The same things were measured in two ways. Each way mixes the same 13 hidden numbers, adds some noise and spreads widely along 7 directions of its own, which tell nothing about the thing.
Some things both ways: the first way, then the second way.
[  8   5   5  -9  14   5  -4   1  11   0   0   0  -6 -25  -4  -1  30 -12
   4  12  -3 -10  -1  -9  13   2   3  -7  -9]
[-13  16   0   0  13   2   2   6 -10  -9 -15 -13 -16 -11   4 -15   0  -5
   1 -21  -9 -12]

[ -1  -4   1   6   5 -15  19   0   1  -4   4   8   0   6   1 -11   0   7
   3  -4  -1  -4   5   3  10 -12   0  -8   4]
[ 23  -7   2  13   7   2   8   7  11  -8  -9   0  11  11   7 -16 -13   4
 -10 -15  23  -8]

[  6  -6 -17  -7   4 -10  -3   7  -2  -8  17  -1  -7   7   8   2  21 -15
  -2  -9   6   7   3   0   6   3   0  12   0]
[-10  -9  -2 -12  10   6  17  -9  -3   3  18  21  13  -3  -4  -1 -24  -9
 -11  15  41  -5]

[-12   0  -1  -8   1   5  -4   9  -4  -8  -3  -4  -1  -5 -16  -1  12  -4
  -5   0   2   3   3  -7  -4   8  15  -6  -4]
[ 10 -15 -14  -1  30  22  14   2  21  -5   4   4 -11   5   7  19  -9   7
   8 -19  12   7]

[ 17  -6  10  16 -30  -1  -4  10  16  14   7 -14  -1 -22  -9   8  28   2
   6   7 -13  -6  -4   0  21  15  -6  -6  10]
[ -5   7  -3   3 -11   7  -1  -2  22   8  -2 -13  -3 -18   1  -3   0  -3
  31   9 -15   9]

[-12   8  12  -7   8   8  -8 -20  -1 -17 -10  -2  -2   0  -7   0 -11   0
  -1   1  12   1 -12   6   1 -10   3  22 -12]
[  4 -13 -10  -5   8   8   3  -6   9   1  18  10 -11  -4  -2  21   1  -7
 -11   8   5  14]

[  2   9  11   4   7   7  -5  10  -2  -8  -3  -3   3  -1  -8   9  -1   3
   1   8   6   1   4  10  -8   1  -1  12 -13]
[ -8   9   1   1   7  -7  -5  21   0  14 -14 -13   3  -3  21  -3  11 -20
  -4  -5 -20 -11]

[-13 -10  -4   6 -25   0   1  20   0  12   9   2   2   1 -17  -8  20   6
   5  -2  -6  13  -4  -4   8   2   7  -6  11]
[  9   7 -12  -7  26  11   6  -4   7   2  -1 -10 -16  21  15  -6  24   7
  -9  18 -22   6]

[  0  11  -4   5   9  -1 -10   8   5   5   1   8   3   4  23  -1  -7   1
   0   3   1   1   1   0 -16 -10 -21   9 -10]
[-14  10  18 -14 -11  -8  -7   4 -11   5  -5  -9   8 -15  -3  -7  28 -12
   2  -3 -26 -11]

[-12   9   3  -8  23   7  13  -6  -7 -25  -7   9   5   6  -2   4  -2  -1
   2  -2  12  -6   2   1 -19 -19  -4  15 -21]
[-11 -11   0   0 -11  -1  -4  -5   1  23   0 -21  15 -18  20  20   9 -14
  13   2  -8  -8]

[  5   3   0  -1   5   0   7 -19  -1 -10  -7  -5  -1 -11 -14  -2  10  -3
  -5 -12   7 -16   1  10   3   1   1  -6  -4]
[ 13 -14   1  15 -19  11  -3  -6  24  -1  12   1  -3  -3 -16  16 -22   9
   5 -10  20  28]

[  9   1  -6  -3  -3 -17  13  -7  29 -15   2   5  -3  -5   9  -2  30 -12
  -5  -8   9 -22  26 -11  25  -1 -10 -11   4]
[  6  10   6   8   5   4   9   7  -3   1  -5  -5  24  -6  15 -12  -4  -6
  -3  -6   1 -11]

[-18  -3  -3  -6  -2 -19  -5 -10  15  -6 -17  -2  -3  12  18  -3  -8  -5
  -5  -2   6   3  13 -21  18   2 -14  13   3]
[ 16  10   2   8  -7  -2  10  16  13   5   0  -6   8  10  13  15   5   5
   2 -11 -13  16]

[  6   2   8   1  -1 -11   2 -13   9 -17  -1   0   0  -4   5  -3  -8   2
   1   4   2  -7   2  -7   7   0   6   6  -3]
[  6  -1 -19   1   6  -3   0  -6  12   3 -11 -10 -14  18  28   0  19   6
  11  25 -27  31]

[ 14  -9  -2   2  -3  -1  -3   9  -9  15   4  -8  -7  13  19   0 -19  13
   0  -2 -17   7  -9   0   3  11  -1   1  19]
[ -2 -16   0  13  -9  -1  -2   2  14  -1  -3 -12  14 -27   6   2   0   4
  30 -22   5  -3]

[  9   4  -1   7   4   9   1   9  -3   3   8  14   2  -7  -3  -5   7   0
   2  10  -3  -6   1  13   0 -11   4  -5  -2]
[ -6 -28  -5   3   1  13 -12 -12  19  10  -6 -10  -7 -22  -4  10   0 -14
  25  -6  -1   4]

[  2  -5   1  12   0 -12   8  10   2  21   1   8  -1   1   1  -8  13  -6
  11  -1  -6  -6   7  -2  21  -1 -21  -6  -2]
[  0 -10   4  -5 -22  -4  -7  -6  10  19  20  12   5 -16  -8  -6  -7  -5
  22   4  23   0]

[  3  12  -3   1  19   0   0  11  -3  -2   8   6   3  12  21  11 -14  -4
  -9   1   5   5   4  21 -25  -9 -10  13  -6]
[ -2  12  11   0   6  -5  -4  20 -10   6   4   2  12  -1  15 -11  23 -11
  -7  -8 -21 -13]

[-19 -12 -14  -6   0  -2   6   4   8   0   8  27   7   2  11 -26   0 -14
  -1  13 -12   9  -2  -9   3  -4   2   0  13]
[-12   4  -4  -2   1   7   0  -7   5 -12   6  -6 -10 -16  10   0   8  -4
   5  11 -11  13]

[  0 -10  -1   0  -7  -4   1  -8 -11   8   0 -10  -4   6  -1   5  -8  -1
   8 -10   1   1  -6  -9   3  11   2   3   0]
[  5   2   1  15  10  -1  10   6  19  11  -4 -12   5   1   6   4 -16  20
   3 -25  29  -2]

[ -4  14  -6 -21  17  19  -4 -10   8 -15   7   4  -8  -1  16  11   4 -16
  -7  -2  11  -9   5   4 -22 -11  11  -4 -12]
[ -5   0  14 -14 -22   7 -14 -15 -33  11  15  -8  -7   4 -14   1  20  -7
  -3  11 -32   5]

[ 19   0  -7  -5  12  14  -8   2 -11   2  12 -21 -19  -4   9  18  13  -3
  -3  -8  -5  -1 -11  25  -1   5   2   5   1]
[  7  -7 -14   1   7   7  -4   3  14   7  13  15  -6  -7  -2   0   3  -7
   4  -4  10   5]

[ 10   6  11  -4   7  10  -1   5  -7   4  -1 -15  -9   6  12  22  -4  -1
   0   2  -5  -1  -7   7  -7   0  -7  12  -5]
[ -4   9 -13 -14  32  -9   7   1  -3  13   0  11  -9  -6  29   7  19  -8
   1   5 -10  -9]

[ -8   1 -16 -10  -8   7   1  10  -2  -5  16  -6  -6  -8   1   6  29 -12
 -14   0  -9   9 -14   3 -17 -11  19  -7   7]
[ 14 -11  12  -2   4  15  15  -3   6 -10  18  11  26  -7  -7  -2 -10  -1
  -7  -1  21 -15]

[-11  -8  -4  -7   5   2   3   4  -9  -4   2 -10  -6   0  -4   1   4  -2
   2 -10  -2   0  -3  -3  -3   9   3  -4  -4]
[-11 -10  10   3 -15   5  -4   3  13  12   2 -21   7 -19   1   5  -4   0
  25 -15   5  -6]

[-15  -8 -17  -4   4  11   9   3 -19 -16   5  -6  -3  15  -2  -1 -17   9
  -3 -20   0   3   3  17 -23   7  10  -2   1]
[-10   3  -5  -7  -6   4  -5 -10  -4  -4   6   8 -20  -3 -13   5 -14   3
  -4   2   3  10]

[  2   3   1  -6   8   0 -12  -3   3 -15  -3  -1  -6  -6   0   2   7  -8
   4   3  12  -7  12  -9  10   3   2   8 -17]
[-23  -3  -9 -11  13   5   1  -7  -4  11  -6   1 -24 -14  -7  10 -10  -9
  20 -11   0   0]

[  7  -9  -9   3   1   0 -13  29   4  11  18   0  -4   4  18   2   2   1
   4   1  -6   8  11   1   4  22 -10   2   8]
[ -5  20   5   1  -4   1  10  28  -7 -13   2   3   2  11 -16 -26 -31   9
 -19 -16  18 -20]

[-11  -6  -8  -1 -19 -13  -1 -18  12  -3  -9   1  -5  -7  -4 -14  15  -5
  -4 -13   6 -13   9 -17  30  -6  -2 -13   6]
[ 17   7  -1  -8  -5  -9   0 -15 -10 -10  14  31 -14  23 -16  -5  -8  18
 -28  24   6  17]

[ -4  -4 -10   7  -1  -9   9  -1  -5   0   1   7  -1   9   1 -10   1   5
   3  -7  -1   2   2   5   3 -10  -3  -2   4]
[ 18  -4   2  18   4  -1   5  14  18   1   2   7  27 -14   3 -13 -12  -1
  -5 -29  38 -19]

[ -4   6   2  -3  -5  -1 -18   3 -12  -4  -7 -10   0   9  -8   3 -11   3
 -10  -3   4  16 -10   3 -11   6  10  16  -2]
[ -2 -21  21  -8 -28 -10  -5  -1  -7   9   7  -8  16  12   1  16   6 -15
 -18  25 -11  20]

[  6  -5   3   3  -3 -12   2  -6   9   2   1  -1  -3   2  -9  -4  18   0
   7 -11  11  -1   6  -1  23   3  -6   4   1]
[ -6 -10  11 -12   7  14   9 -21  -2   5  -6  -7   1   4  -3   6  -7 -20
 -15  13  11  10]

[ -3  -6  30  15 -20  -5  -9 -11   6  17 -13  -5   5   0 -15  -1 -22  14
  11   7   5   4  -6  -4  27  11  -4  16   4]
[ -1  -6 -12  -8  25   5   7 -12   3   8  16  20   4  -5  16   8   7  -8
  -4  21   9   2]

Other things, the second way, with their names:
<225>: [-17   2   9 -15  17  15   9 -22  -7  -4   4  11 -13 -23  -8   1  -5 -15
  13  -4   7   2]
<215>: [-14 -17   7  -8   8  21  13 -20   8 -13  -5 -13 -14 -16  -3  21 -10  -7
  17  -6  -1  16]
<94>: [-10  21  12  -3  -1  -3   2  13  -2  -8   3   9  -8  -6 -21 -16 -25  18
   1 -24  15 -25]
<665>: [  6  -1   7   2 -14 -14  -5   7 -13  16  13   0  21  26  14  -9  11  11
 -11  20  -8   4]
<60>: [-18  -8  -1  -6  15   6  -7 -10   0  12  -9 -10   1  -6  23  16  12 -16
   1  12 -20   2]
<796>: [  0   4  18  -8 -21 -12  -1  -3 -12   3   1  -1  16   9  -1 -25  -4   4
  -5  16   6  -9]
<409>: [  6   3  -6  11  16  10   6  19  23  -6   1  -6  -7 -12   7  -8   1  -1
  10 -24   5  -3]
<627>: [-12 -16   5  -6  -1  10   2 -12   5   0  14  -2   8 -36   4  15   7  -7
  34  -8  -3  -4]
<32>: [  4  -5  -3  -4   4   3  -6 -15  11   2   7  13 -26  -7 -10   0   4   1
  15   2   1  17]
<683>: [  6  -7  -5   2 -22  -1  -7   7  11   1   6  -3  -4   2  -8  -3  -1  10
  13  -6   1  12]
<109>: [ -5  -5   7 -11  29   2  10  11  14  -8  -4  21  18 -22  16   1   4 -21
   4 -13   9 -17]
<480>: [-11   4  10  -3  -5  12   9  -2   9  11  -3 -13 -25  -8 -19   9 -20  -3
  23 -28  11  21]
<727>: [ -9 -11  13 -13 -22 -15  -1  -9 -18  -6  11  14  14   3  -5  -4 -15  -8
 -24  38   9   2]
<330>: [  3  -5   5  10   4  -4   7  17  13   6  15   4  26 -19   7  -5  -7   2
   2 -17  30 -23]
<31>: [  5  -2 -13   1   9   2  -2  -9  13  12  18  18 -22  11   4  15  -4   4
  -4  17   5  29]
<539>: [ 16  -3   4  -7   5 -19   2  -4 -19  -8   0  21  12  10   8 -18  18 -14
 -35  27  -4  -5]
<602>: [ -9  -4  -3  -4  -4  -1  -3 -12  -9 -12   2  -2 -28   1  -7  -4   1  11
  10   3 -10  22]
<529>: [ -8  -5   0 -12  12   2  -1 -10   2   2 -11   6   4 -14   4  -1  11 -13
   5   5  -7  -6]
<87>: [ 12  -2 -17   0  30  14   4  -5  25   2   8   9 -18   9  14   7  12  16
  12  -4  -1  13]
<608>: [ -4   7  14   6  -3   6  -1 -11  -6   1 -11 -17 -24  -5 -13   9  -1   6
  13 -29 -10  19]
<370>: [  0   4   2  10   2   9  -5  13   2   7  -7 -18  17   0  14 -21   9  -4
   7 -15  -6 -12]
<117>: [-10  26   8   7  -3  -4  -4  12   3   1 -14 -10 -11  -3  -1  -5 -12   3
  -5 -19  -7  -3]
<230>: [ -1 -34  -1  -2  -8  15   4 -11   7  -8  17  10  -1  -5 -12  24 -20  -3
  11   5  10  19]
<224>: [ -8  -1  -4   2   0   8  -9  -4   1  13   8   4  -8 -23  -7   6  -1  -8
  24 -12  -9  -7]
<326>: [-10  -3  31   0 -12   0  -1  -4  -4   1  -9  -9  15  -8 -11  -6 -10  -6
  -2  -5   2  -3]
<106>: [ 11   5  -3   5 -13 -14  -4   4  -8  11   4   4  -3  24  12  -6   4  10
  -1   8  -7  16]
<785>: [  4  11  -2   4 -14  11   3   8   8  -6  10   8  10 -11 -18 -10 -15   4
   6 -12   9  -3]
<477>: [ -5   4  -2  -3 -14  -9 -15 -10   3  19  12   5 -17   9   8   3  12  13
  18  25 -21  24]
<739>: [ 13 -12  -1   9   1   8  -6  10  14  10  12  -1  30   9  14  -2   2  12
  -4  -7  12 -13]
<196>: [ -7   1  14 -10  -4   4   1   7   7   4 -15 -13  13  -2  12   6   4 -18
   2   3 -21  -6]
<239>: [ -3   4  14   5  -5   7  -4 -11   5   6   6  -5 -15 -14  -8   7   5   4
  21 -24   0  18]
<312>: [ 12   5  -4  18  -7 -11   2  11  -6  -3  12  -7  16  10  25  -4  14  15
 -10   5 -10   5]
<391>: [ -1  10   3  12 -38  -4 -12  16  -4   2  12  -2  -5  -3 -19   2 -25   7
   2 -10  -7   1]
<61>: [  1  13  -1   6  -5 -18  -6  16  -2  17  22  18  10   6   6  -6  -6  13
 -17   5  15 -14]
<813>: [ -9 -11   5  -9  29   8   3 -24   2   3  -5   3  -3 -27   8   3  16 -17
   8  -6  10   1]
<605>: [-26   3   0   1  20   0 -11  12  -3  11  -9 -18  -5 -12  22   4  11  -7
   3 -13 -22 -19]
<41>: [  7  -2  -6   5  -9  22   3  -2   7  -2   9   6 -17  -7 -19   0 -27  -5
  15 -25  19  11]
<530>: [  2   7  -2   3   0   1   7  12  13   3   6   6  -6   0   0   2 -13  10
  13 -19  13   7]
<781>: [  0  16  -7   7 -17   1  -2   1   2  18  -2 -12  -7 -12  -7  -6   9   4
  31 -20 -11   8]
<597>: [-11  -3   3 -13  33  15  10  -5  -9   4  19  11  -3  -6  -3   5   1   0
  -6  -3   6 -24]
<637>: [ -7  13   0  -2  14   2  -3 -15 -10  -2  -5  17 -32 -21 -25   1  -2   2
  14 -27  -4  10]
<432>: [  6  -9  -5  -2   2  10  13 -10  14 -13  15  20 -22  10 -10   4 -26  10
   9  12  17  23]
<755>: [-12  17   0  -7  -8   3   0   5  -6   1  -9 -17 -16 -13 -10 -20   5  -3
  17 -15 -12  -6]
<511>: [ -3  12  -3   8  24   9  17 -14   5 -11   1  10 -14  -7   3  12 -23   7
 -13  -3  18  13]
<495>: [ -1  -1  -2  -7  30   6  13   1  18  -3  -4   6  -1 -24  11   8  13  -8
  15 -24   7  -6]
<261>: [  6 -13 -10  15 -16  -8  -2   3  -1  -7  17   7  13   0   5 -23 -13  21
  11   9  21  -4]
<422>: [-12   0  -6 -13   9  15  10 -23  11  -4   6   5 -13 -21   3  15  -1   4
  30   0   0  14]
<127>: [-14   2  -1  -9   8  16  -3 -13  -6  12  12   1   2 -28  -3   4  18 -15
  21  -3 -15 -11]
<783>: [ 0 -7  0 -4 -6 -4 -5 -3  1 10  5  0 23 -4 12 -3 19 -9 -4 21 -8 -4]
<185>: [ -4   1  -2 -14  23  16   7   3  20   8  -7  10  12 -16   2  -2   1 -18
   8  -8   9 -16]
<186>: [ -2   5  11  -1   0 -10   0   0  -2  -6 -12 -11  -8  15  14  -7   1  -3
 -26  15  -5  14]
<769>: [  5  -3  -9   6  -1  -8   7  -4   3   9  31  20  21 -12  12  -2  -1  15
   6   2  33   2]
<397>: [-13  14  18  -9  16  12   3  -4  -6  -7 -13 -12 -24 -18 -14  -5   6  -5
  10 -34 -11  -7]
<78>: [-15   3   4  -5  32  14  12  -1  -1 -16  -3   2  -7 -21  -2  10  -5  -3
  -4 -23   1 -12]
<379>: [ -5  10  10 -16  11  11  11 -14   2  -9  13  19 -17  -1 -18   6  -5  10
   3  -3   4   8]
<387>: [ -7  -4   3 -12  15  11  -2 -18  -5  12 -10  -5   9   1  11   8  17 -24
 -16  16 -15   2]
<264>: [  2 -13 -18   4  26   5   5   1  14 -11  26  14 -15   6  10   7   0  24
  -6   4  18  17]
<463>: [ -6  -1  -2 -14  11  -2  -8  -8  -9  21 -17  -4  10  17  16  -8  11 -13
 -17  21 -10 -10]
<398>: [ -3 -12   7 -14  17   9  11 -13  -5 -13   2  10   4   2   4   5  -6  -9
 -14  17   3  -4]
<413>: [  9  19 -30   1  11 -14  -9   8   5  13   1  -5 -28 -10  16 -12  31  -3
  -1   6 -20  -4]
<446>: [  4  -8 -14  -1  29  20  11 -16  22  -8  16  12 -12  -6   9  32  12  27
  23  -9  -8  26]
<716>: [ -8  14  -5   7  14   1  -3   3   1 -13  -4  -1 -28  -6  -3  -7   1  16
   9 -13 -17   2]
<603>: [ -5  -1   4  -2   7   6   3   1   5  -1  -9 -12 -13   8   2   4   3  -6
  -5  -1 -12  15]
<98>: [ 27  -3   2  17 -14 -13   0  27  18  -7   2   6   5  23   0  -2 -16  13
 -19  -4   7   8]
<317>: [  1  -1   4  -9   5  -7  -6  -6  -8  13   6  14   9  -9   2  -5  17 -10
  -6   5   0  -4]
<216>: [ -5   2 -14  -9  27   4   7  -9   8  12  -9  -5 -14  14  26   9   9  -9
  -9  24  -9  12]
<400>: [ -6   9   4  -6 -26  -5   3  -7   3  11   0 -15   0   3  -1 -13 -11  -4
  -2  32   5   7]
<788>: [  5   2   1  12  -6   0  -4  17  11   8 -16 -21   3   1   4 -19  -2  -2
   5 -22   3  -9]
<680>: [ 16   6 -21   6   5   5   3  -3   1   1  10   7  -7  18  12 -11  13  13
   5  18 -15  12]
<688>: [  9   3   3   1  -8  -7  -6 -13   9  11  -2  -5  -6  23   9  -7   6  12
  -9  29  -6  25]
<774>: [  0  -5  12  -6  -6   6  14 -16   9   2   0   6   7 -10 -10   8 -22  -7
  -2  -3  32  11]
<347>: [ -8   8   9  -5 -24  -5  -8  -8 -18   8  -3  -8  -8   3 -18  -6 -10   0
  -6   5  -7  -1]
<107>: [-11 -23  -2 -13  16  22   5 -17  11  -3  -1   7  -1 -17   7  14  -3 -24
  21   6  -2   7]

Some of these things the first way, each followed by its name:
[ -5  -9  -1  12 -10  -4   1  14  -2  20  -7  -1   6  -5 -13  -3  13   6
   5  -3  -5  -2   8  -1  14  14 -13  -6   7] | <117>
[-27  -2 -10   3 -13  -9   0  11  -8  -6  -5   7   9  -5 -31 -17  28  -7
  -5  -2   3  12  -2 -12   0  -8  10  -2  -5] | <330>
[  0  -2 -17   3 -11  -7   0   2   3   0   1   6  -4  17   9  -6   3  -2
  -4 -16   6  -4  16   0   5  -3  -7  -6   7] | <317>
[-26  -7   3   2 -19  -8  -7  -8  -9 -19  -7  -3   5   5 -20 -17 -22   9
  -3  -3   5  10  -6  -8   2   3  19   8   0] | <727>
[ 12   4  21  23  -7  -4   7  21  -4  15   0  -7  10   1 -24   1   4  22
   3  -5  -5   7  -9  25   2   7 -12   5   5] | <409>
[ 16   4  -3   9   4  -3  15  15   0   3  16   3   4   5  17   6  -2   4
   1  -6  -7  -8   5   8 -21  -2  -8 -10  -1] | <796>
[  3   6   3  -7   1   4 -11  -4   5  -1  -2  -9  -5 -13  -9   8  19 -22
   4   7   4   1   0  -9  -6  13  12  -3 -15] | <480>
[ -5  10  10  19  -8  12 -16  12  -2   7  -3  -3  11 -20 -10   7 -11   9
  12  24  -4   5   0   2 -27   8   7  -2 -19] | <185>
[-22  -2 -10  -4  -8  -6  -4 -15   5 -16  -8   3   0   6   0  -8  -4  -4
   6   1   9   4  11 -19  -5  -4  11   2 -11] | <781>
[  0  -1  14 -11   2  27  -7 -17   6  -4   1  -5 -19   0  19   5 -15  -1
  16  16  -9  -5 -20   2   9 -14   1  13  -5] | <413>
[  3  -9   6   0   7  -1   0  -6  10   2   6  -2  -5   1  16   1 -25   7
  12   2   2  -6  12   0   8  18   2  -4   2] | <370>
[ -3  -4   4  -1  -2   0  -5 -12  -1  10  -2  -8  -5 -14   5   8  -3 -12
   1   5  -2 -10  -4  -7  11   8   2  -3  -4] | <477>
[-11  -3  -1   0   3   2  -8   9   4   1   1  -5  -2  -3  16   6 -11   0
   0  11  -7   3   3  -4  -4   9  -3   5  -1] | <196>
[ -1  10   3  -2   7   8   1  10  -2   4   2  10   8  -5   7   2   1  -8
  -6  14 -11   4 -10   1 -22  -9   2   1  -1] | <627>
[ 12   6  28  12  -1  -9   3  -2   6   0  -3 -11   5  -3  -9   7 -11  21
   0  -7   7  -7  -5  10  12   3 -10  11   0] | <398>
[  3  -1   4   5  -4  -6 -10  17   2  10   0  14   8   9   4 -10 -11   6
  -7   9  -2  10   5  -1  11   5  -2   8  13] | <230>
[ 10   0  10   7  17  -4   9  -7   3  -9   7   2  -2   9  16   1 -26  14
  14  -6   7 -11   9  11  -1  -1 -10   5 -11] | <788>
[  0  -9  10   7  -4   3   5   4  -7   7   5  -2   1  18   6   7 -26  11
  11   1  -1  10  -5  10   0   6  -4  18   5] | <216>
[-34  -7  -2 -11  -3 -17  -5 -29   3 -25 -16 -13  -9   1  -3 -13  -8  -5
   0 -10   9   2  -6 -23  16  -3   8   9 -10] | <495>
[  9   5   4   4   7  -1   9  -1   5   4   8   3   3   0   7   5   2  -7
   2   3  -1  -2  -2  12 -10  -4  -4   1  -2] | <225>
[ 10  -4 -13   3   0 -12  10   0   4   5   4   5  -1   8  10  -5  16  -9
   2 -11  -3  -5   8  -2   7  -1 -15  -4   5] | <774>
[  8  -2  14   7  -4   7  -4   4   5   1   3 -13  -4  10  10   8 -29  21
  16  -5  -3   0   1   5 -10  18  -4   2  -3] | <755>
[ 17  -2  -8  -1   0  -6  -8  -3  10  -1   6 -10 -13  -5  21   4  10   1
  -1  -9  -1 -12   7  -2  19   3 -12  -1   3] | <529>
[ 20  -4   2   3  -7   3   3  -9   2  18   9  -6  -6 -14  10  10   7 -10
   5   2 -10 -14  -8   2   5   5  -1 -10   4] | <688>
[ -9  -2   4   5 -10   8 -10  15   4  11 -12  -1   3 -13 -17  -2  13   4
  -2   8  -3  -4  11  -4  14  14  -2  -8   5] | <391>
[ -1  13  -7  -3  23   1   9  -8  -9 -37   1  -5   1   2  -2   1  -8   6
  -5 -21  13 -14   8  14 -35  -7   1  -1 -24] | <683>
[-12   7  16  12  -4  -7  10  -1   7   0 -10   3  13   3 -18  -9  -7  11
   6  -9  10  -6   6   3  -4  -2  -8  -6 -10] | <397>
[ 1  6  7  4  2 -9 -6 -5 11 -6 -2  7  5 -1  0 -6 -1 -3 -1  1 13 -4  7 -3
 10  0 -6 10 -7] | <603>
[ -2 -14  -1  -2  -8  -6  -5   2  -9   5  -5 -31 -13  10  -2  11 -11   8
   0 -19  -4   6  -1   1   9  31   1   2   8] | <530>
[  8   8  -2   2  -2  -8  10  -1   9 -18   5  -1   0 -10 -10   2  33  -2
  -7  -5   7  -6   4   5   3 -13   6  -3  -3] | <680>
[-19   2  -6  -2 -19  -4 -13 -10  -2  -5  -1  -4   3 -24 -22  -6  18 -16
  -7   9   2   4  -8 -18  -6   2  30  -9  -8] | <326>
[  7   1  11 -10   8   1  -3  -5   4  -1   0  -8  -4 -12   0   3   7  -6
  -2   7  -5   1 -15  -5   4   6   7   6  -1] | <215>
[  5  13   9   3  24  -5  -7  -5  -1  -9   1 -10  -3  -7  23  12 -21  -1
  -7   8  -1  -4  -6  12 -16  -3  -7  16 -16] | <109>
[ 21   5   3  13   2  10   3  16 -10   5   3 -10   0  -2  -9  16   2  21
  10 -11   4 -12  15  15 -13  11  -6  -9 -10] | <463>
[  3 -10   7   7 -17  -6   8 -10   3  14  -3   7   7   6  -1  -2  -6  -1
   1   2  -4   5  -8  -1  16   1  -4  11  19] | <511>
[ -5  10  12  -1  18  -2  11 -21   0 -23  -1  14  11  -3   0  -7 -19  -6
   0   6   9 -10  -5   6 -20 -15   4  10 -19] | <186>
